All rows are made from the same 5 directions, up to rounding. Whole rows:
In the rows, zero is written as 128.
[[141 120 105 119 123 123 129 128 114 124 123]
 [185  89  85 113 103 116 164 163 132 137 113]
 [ 98   5  59  86  89 109 159 178 136 201  75]
 [145 158 105 121 133 133 116  84 103  92 144]
 [ 96 134  72 109 128 145 118  67  85 104 124]
 [131 149 144 139 135 132 125 128 127 119 133]
 [143  86  59  87 107 119 132  83 126 128 133]
 [114 104 152 119 127 111 112 126 163 154 141]
 [185 143 182 158 127 125 162 188 176 135 136]]

Rows cut short, each followed by the rest of it:
[ 74 154 135 134 143 147 109  87] : [112 116 132]
[ 96  95 117 103 120 126 121  80] : [164 149 145]
[146  86 194 112 130  60  67 171] : [172 174 152]
[119 117  95 125 120 144 152 125] : [116 128 111]
[ 73 121 158 149 129 160 162 137] : [169 157 117]
[199  80 112 104  97 114 174 124] : [211 151 155]
[108 147  99 147 133 154 148 160] : [ 63 111  84]
[153 108 128 133 116 129 162 166] : [150 144 117]
[105 141 133 140 134 145 136 126] : [121 125 120]
[216 130 175 141 121 102 145 181] : [182 135 150]
[175 123 171 109 131  76  75 112] : [170 133 178]
[170  96 146 111 117  93 118 142] : [173 150 150]
[143  86 104  94 123  71  68 151] : [ 84 141 119]
[ 97 129 117 138 118 183 196  85] : [185 134 133]
[124 132 113 131 122 153 159 107] : [144 123 129]
[ 68 182 135 165 143 197 171  94] : [124 105 117]
[130  90  97 102 112 122 136 103] : [150 143 134]
[143 133 155 144 130 124 136 169] : [137 135 122]
[146 121 164 130 130 104 112 153] : [151 142 139]
[149 136  82 124 117 154 166 100] : [122 106 126]
[171 145 145 128 130 115 119 121] : [144 114 153]
[199  91 162 126 121  63 103 235] : [127 158 116]
[235 127  79  97 107 108 140  83] : [147  93 168]
[ 66  77  94  95 117 131 121  74] : [149 158 130]
[171 205 100 162 129 197 206  89] : [124  64 135]
[ 83 100 130 127 124 136 137 136] : [143 157 113]
[165 178 133 151 133 155 159 117] : [130  92 139]
[172  89 130 114 117  85 114 184] : [128 150 120]
[188  81  87  87 107  83 111 126] : [132 135 141]
[125 148 160 125 139 119  97  88] : [153 120 164]
[ 44  92 162 128 133 129 114 134] : [158 177 118]
[130 139 120 119 129 133 123  82] : [139 114 149]
[122 123 157 137 135 108 106 177] : [114 143 114]
[ 74 145 145 122 146 124  76  80] : [112 122 144]
[152 153 133 126 121 161 169  40] : [211 109 183]
[193 137 138 134 117 133 168 127] : [180 120 153]
[210 132   6 120  93 178 233 109] : [ 99  80 104]
[200 203 160 148 144 127 117 106] : [127  73 169]
[136 101 118 112 118 117 129 121] : [149 142 135]
[134 107 113 116 117 129 143 115] : [151 138 133]
[154 137 131 125 125 129 135 106] : [152 118 149]
[102 146  68 132 124 176 169  91] : [ 91 101 106]
[179  92  76  95 103 115 147 101] : [150 128 142]
[120 120  93 106 119 142 138  58] : [149 120 149]
[131 146 136 136 135 127 118 137] : [109 117 125]
